The rows of a group lie close to one hidden flat surface of 9 dimensions, which passes through zero. Surfaces can cross.
In the rows, zero is written as 128.
Known rows, each followed by its group:
[143 121  88 142 168  89 121 129 102  83 171 146 141 138 158]
q_595
[119 138 132 169  99 125  89 136 148 141 168 191 120 126 110]
q_816
[100 113 123 149 144 104  28 109 144 107 198 167 152  90 148]
q_152
[157 102 129 136 151 150 155 168  90 135  74 208  99 109 166]
q_201
[117 110 117 125 158  95 139  66 118 113 154 141 146 146  82]
q_816
[130 171 108 134 118 140 101 120 143 144 142 111 174  92 120]
q_201
[168  97 120 143  68 186  76  89  84  63 100  89 101  98 100]
q_152
[191 123  69 120 166  81 104 142 140  78 143 153 127 124 137]
q_998
[110 145 123 182  95 157  67 127 147 110 150 144 168  96 154]
q_998
[126 118 153  83 136 107 108 136 136 101 127 142 142 101 109]
q_998
[125 136 116 135 147 115 138 104 116 143 151 116 134 134 119]
q_201
[103 133 128  83 123 145 124 166 160 171  96 112 143 123 155]
q_998
[168 142 154 127 105 130 139  96 100  94 115 109 101 117  83]
q_998
[149 131  57 106 153 127  96  63  85 139 130 146 136 120 102]
q_152
[104 175 153 117 109 104 133 110 140 121 145 148 108 189 139]
q_595
[114 138 156  69 118 115 128 119 159 152 111 138 132 127  70]
q_816
[133 128 135 143 156 113 101 110 117  93 141 149 144  98 153]
q_595
[149 118  99 125 140 142  98  99  81  84 113 123 109 122 179]
q_816
[145 100 152  99  81 126 167 128 110  73 102 112  93 175  65]
q_152
[ 94 153 152  95 155 121 142 147 108 166 139  52  96 150 210]
q_152
[140 152 108  50 173  88 152 139 110 146 118 102 131 139 140]
q_816
[168 119  80 167 153 115 125 137 132 129 161 124 156  91 101]
q_201
[109 173 147 123  92 134  96  97 156 176 152 102 101 140 101]
q_558
[141 121 160 133 102 121  91 125 247 106  96 134 136 115  98]
q_558
[ 93  93 209  50 153 130 187  96  88 115  73  62 136 113 104]
q_558
[146  93 118 145 176  96 105 133 147 111 152 148 107 122 156]
q_201
[102 170 151 113 105 130  97 124 165 106 112  90 117 169 201]
q_595
[149 142 140 103 150 147 106  70 101 120  82 113 118  83 147]
q_816
[157 151  92  88 165 104 134 135 132 149 112 180 147 113 120]
q_152
[128 180 141 123 111 151 103  97  94 156 121 151 127  98 121]
q_998
[159 149 115 180  91 174 164 190  79 198 123 174  57 132 139]
q_998
[117 157 119 114 115 156 137 144 125 205 106 151 109 135 134]
q_998
[103 115 133 124  93 158  79 220 148 128 131 147 156  95 169]
q_998
[121 125 133 129 175 111 197 107 120 150 115 106 143 139 131]
q_152
[176 144  90 121 101 137 115 183 152 117 105 157 146 103 117]
q_558
[137 147 141  87 160  85 115 154 133 122 149 135 142 105 144]
q_816
[139 125 108 124 172 100 115 147 122  96 146 125 150 114 176]
q_152
[111 114 124 161  91 134 129 135 116 107 156 134 118 169 119]
q_201
[124 137 135  66 167 104 141 110 129 163 105 150 136 115 107]
q_816
[150 134 114 160 108 131 110  92 183 102 124 111 140 126 100]
q_998
[144  67 158 102 128 119 178 153 101  93  94 174 114 123  71]
q_201
[ 97  95 132  86  98 131  83 175  89  80 150 165 151 119 133]
q_558
[120 148  76  77 133 130 156 145 108 171 104 127  81 214 169]
q_558
[100  90 169 163 119 144 102 137 131  97 139 169 159  85 130]
q_558
[129  79 123 213 174 126 144 132 143  85 152 103 164 108 169]
q_595
[146 126 103 120 112 129 125 160 145 141 129 149 135 119  96]
q_595
[104 108 150  67 135  89 136 117  78 116 149 144  68 187 121]
q_816
[146 136 120 140  96 154 105 138 241 150  72 116 157 107 100]
q_998
[117  71 163 126 113 104 139 127 113  46 149 138 136 143  85]
q_201
[133  89  58  90 147 147  95 169 143 180 121  95 124 116 147]
q_595
[142 154 118 106 130  92 114 117  97  81 153 148 126 139 132]
q_595
[141 123 104 125 171  77 106 112 140 107 164 180 137 130 120]
q_558
[196 133  83 160 150 106 102 148 186  72 121 126 155 102 149]
q_558
[129 123 165 114 128 154  93  77 116 154  96 162 108  72  96]
q_152
[122 172 136  59 165 114 114 103 134 174  99 128 122 115 159]
q_201
[143 145 150 129 118 114 151 176 140  78 142  30 149 123 149]
q_816
[ 89  95 145 120 144  85 102  90 105  93 194 119 116 159 123]
q_152
[128 149 128 136 133 126 136 110  97 148 145 121  94 147 143]
q_816
[154 122  93 186 138 158 153 143 114 122 123  64 120 126 182]
q_201
[110 117 141 152 156 138 129 142 197 146 103  92 156 110 177]
q_595
[134 142  95 145 112 148 107 153 136 120 132  88 141 128 166]
q_152
[121  97 140 143 115 133 165 137  92 101 135 119 135 140 103]
q_558
[148 134 113 122 142 109 156 140 123 110 127 116 143 131 125]
q_595
[ 92 154 185 124 117 143 107  96 160 144 110 122 162  91 118]
q_201
[ 77  56 108 108 172 109 109 101 120 131 168  77 103 171 161]
q_595
[177 160  96 142  88 116 112 149 179 127 139 135 128 129  69]
q_558

New rows, each followed by its group:
[193 212 133 139 123 149 160 141 101 123  74 154 148  78 145]
q_595
[105 147 162 117 119 108 122 163 176 185 148 193 132 112  89]
q_816
[161 137 128 175 160 133 177 149  94 140 111 169 101 120 169]
q_152
[130 128 137 104 122 126  90 135 184 116 104 133 136 108 139]
q_558
[120 115 184  93 175 130 142 122  66  95 104  89 153  60 169]
q_998
[117 138  82  55 145  76 125 131 118 153 150 193  95 208 114]
q_558
[159 164 114 167  86 169 135 194 146 160  98 156 105 130 158]
q_152
[132 116 108 187  99 156 132 156  97  88 141 134 127 150 161]
q_201
[140 125 116 119 160 144 140 170 150 183  90 147 132  98 160]
q_998
[103 125 109 141 122 102 117 105 116  90 186  97 124 184 134]
q_201
[144 133 142 126 130 136 128 168  57 129 137 159 105  94 157]
q_998
[116 108 145  91  94 115  97 110  75  86 163 106  62 176 117]
q_152
[153 161  84 108 165 131 148 129 127 167  94 121 154 109 150]
q_152
[171  68 138 161 173 111 129 146 166 127 125 168 132  60  89]
q_201
[157 166  77  71 135  97 124 179 147 113 134  85 160 132 143]
q_816
[116 123 138 160 108 145 132 150 167 121 123  99 163 118 128]
q_152
[162 170 124 102 135 103  89  64  76  72 146 127 135 101 119]
q_998
[122 141 118  96 143 125 182 162 157 184 102 104 149 138 112]
q_816
[157 137 143 159 112 118  96 135  28  82 190 203  96  97 130]
q_998
[112  85 147 142 128 108 150 119 160 101 132 150 126 164  96]
q_558
[121 140 148 136 123 162 121 113 127 170 102 120 119  97 138]
q_152
[150 104 148 113 131 128 167 131 131  82  92  88 148 107  94]
q_558
[124 127  91 125 134 129 114 114 109 114 149  76 140 140 155]
q_152
[120 113  89  83 132 107  50 125 111 105 167 139 114 137 157]
q_595
[136 116  73 106 148 149 138 179 164 193 102  86 131 127 156]
q_595
[107 137 114 154  75 138 106 152 170 146 161 146 135 157 105]
q_152
[138 177  62  70 123 138  95 190 107 181 123 148 122 130 191]
q_998
[165  92 107 182 218  84 160  89  87  81 158 133 127 116 160]
q_998
[ 93  77 229 116 146 127 140  90 154  70  89  87 122 113 147]
q_201
[103 132 132 189 164 127 157 117 107 177 162 153 111 141 169]
q_152
[143 153  90 152 139  97 116 116 173 171 156 198 106 159 106]
q_558
[149 125 136 106 104 158 155 169  71 110 101 113 160  70  93]
q_558
[179 142 150 185 136 156 119 124 135 124  91 152 135  43 131]
q_998
[104  95 202 134  55 148 119 164 162  77 120 101 113 131  91]
q_816
[132 121 132 166 136 120 135 154 126 105 155 142 124 136 163]
q_152
[106 160 117 124 192 120 145  59 114 211 124 150 136 125 148]
q_998
[135 132 164 106 103 146 128 136 109 129 104 118  81 123 129]
q_152
[106 118 197 130 105 166 145 133 119 123  66 177 120 111 148]
q_201
[101 112 151 163 166 124 140 104 174 197 118 189 140 103 114]
q_998
[115 111 168 133 133 132 172 118 113 147 116 127 108 128 104]
q_998
[114  91  91 121  91 143 139 152 132 119 121 124 125 183 108]
q_816
[165 147  80 140 126 163 120 106  78 155 103 145  95 119 139]
q_152
[ 88 120 115 149 138 138 108 132 182 155 129 134 173 122 158]
q_998
[ 97  85 131  61 150 120 130 208 196 141  92 114 164 119 151]
q_998
[108 157 142 148 113 142  81 110 116 141 148 175 145  96 130]
q_998
[141  82 119 184 125 108 105 136 174  77 183  85 133 130 111]
q_201
[124  98 194 126 173  84 176 106  86 109 142 191  78 140 116]
q_152
[144 135 111 158 152 130 128 123 107 116 130 129 169  84 140]
q_201
[100 104  93 154  92 136  78 119 100 142 199 165  79 179 123]
q_595
[164 171 100 119 133 132 146 144 100 123 110 120 131 125 157]
q_595
[141 125 155 146 152 105 104 128 164 106 130 191 176  65 109]
q_595
[113 137 159 137 157 130 151  87 129 162 120 122 159  87 102]
q_201
[139 138 122 120 197 103 174  99  96 135 119 123 138 117 160]
q_595
[113 129 141 138 106 114  76 122 185 134 156 151 132 117 109]
q_201
[155 178  87 146 123 151 127 138 120 184 125 128 118 116 144]
q_558
[142 153 114  95 176 136 170 110 105 172  87  71 109 126 168]
q_201
[149 130 129 212 156 148 184 106 138 171 117 146 125 109 117]
q_558
[144 122 104 123 190  85 206 121 103 146 138 140 140 144 100]
q_595
[113 140 184 132 122 143 188 150 135 175  98 128  93 137 132]
q_152
[131 129 108  75 137 109 160 138 129 154 114 112 101 177 114]
q_998
[131 138 170 139 124 145 162 100  70 125 135  53 143  80  85]
q_558
[132 137 140 122 204 126 107  83 155 132  90 121 194  45 171]
q_998
[148 155 119  99 144 148 115 138 152 159  74 108 129 102 175]
q_558
[146 126 128 190 135 141 122 142 133 149 137 189 121  92 136]
q_998
[172 115 106 179 106 121 114 173  61  45 183 143 100 133 147]
q_998
[140 139 116 189 122 142 126 125 141 131 142 114 126 126 144]
q_558
[ 52 163 123  47 100 113  65 105 126 143 160 126 170 159 131]
q_998
[147 121 123 155  68 154 128 171 113  75 130  92  93 166 147]
q_152
[144 124  92 180 121 123 145 134  92 100 176 108 124 156 125]
q_558
[132 133 173 139 105 143 152 119 176 161  91 139 138  93  64]
q_558
[ 98 100 169  74 166  95 149  96 118 120 114 105  62 191 164]
q_201
[125 135 175  93 114 131 128 118 132 136 104 147 126  97  81]
q_998
[ 99 137 146 177 103 174 116  87 170 110 101  49 181 109 148]
q_998
[ 75 112 155 125 113 125  97 132 153 128 153 148 164 122 125]
q_998
[136 150 106  63 159  95 156 101 160 212 129  54  91 156  80]
q_201
[129 122 147 112 119 111  77 137 185 117 132 138 148  92  98]
q_201
[169  96 140 200 120 153 152 182  84  80 133 119 102 102 160]
q_998
[133 128 128 125 100 178  89 117 132 115  98  43 141  87 150]
q_152
[184 145  73 105 184  80 139  81 141 134 121 145 112 150 112]
q_998
[ 95 147 135 150  92 172 135 129 127 177 115 115 125 138 144]
q_998
[142 100 111  45 130  98  99 161 114  55 118 111 130 143 139]
q_816
[149 147  66  92 136 113  96 124 131 138 131 167 143 125 111]
q_152
[ 85 151  70 109 170 112  67 106 139 166 186  76 173 127 186]
q_152
[135 103 119 124 136 111 121 141 113  76 138 121 123 143 146]
q_201
[154 118 135 102 122 136 105  90  73 121 112 167  75 115  98]
q_152
[124 163  97 102  86 144 129 130 148 177 114 118 102 181 110]
q_998
[ 94 125 150 123 160 142 132 149  66 140 135 122 147  92 196]
q_998
[125  79 167  94 169 135 139  97 108  98  70 118 133  87 138]
q_816
[133 137 127 142  94 143 111 141 151 135 123 144 125 129 111]
q_998
[132 148 101 103  91 149  49 167 141 101 140  57 132 113 190]
q_152
[130 142 144  93 125 121 169 121 120 143 105 117 118 143  98]
q_595
[ 98 119 157 190 143 112  87  88 169 104 180 128 152 112 143]
q_201
[159 113 106  99  92 103 131 160 158 109 136 137  90 184  71]
q_998
[116 158 111  66 129  96 105 122 115 140 142 174 134 142 111]
q_201
[155 168  91 138 107 134  60 121 138  99 137 143 151 101 139]
q_998
[129  88 126 133 129 135  82 176 213 100 116 102 179  85 148]
q_595
[ 85  81 164 114 133 111 124 113 160  79 140  55 133 160 144]
q_595
[107 145 134 144 134 154 114 119 124 178 128 106 122 109 167]
q_152
[103  50 148 183 149 136 178 130  98  70 127 129 144 145 153]
q_558
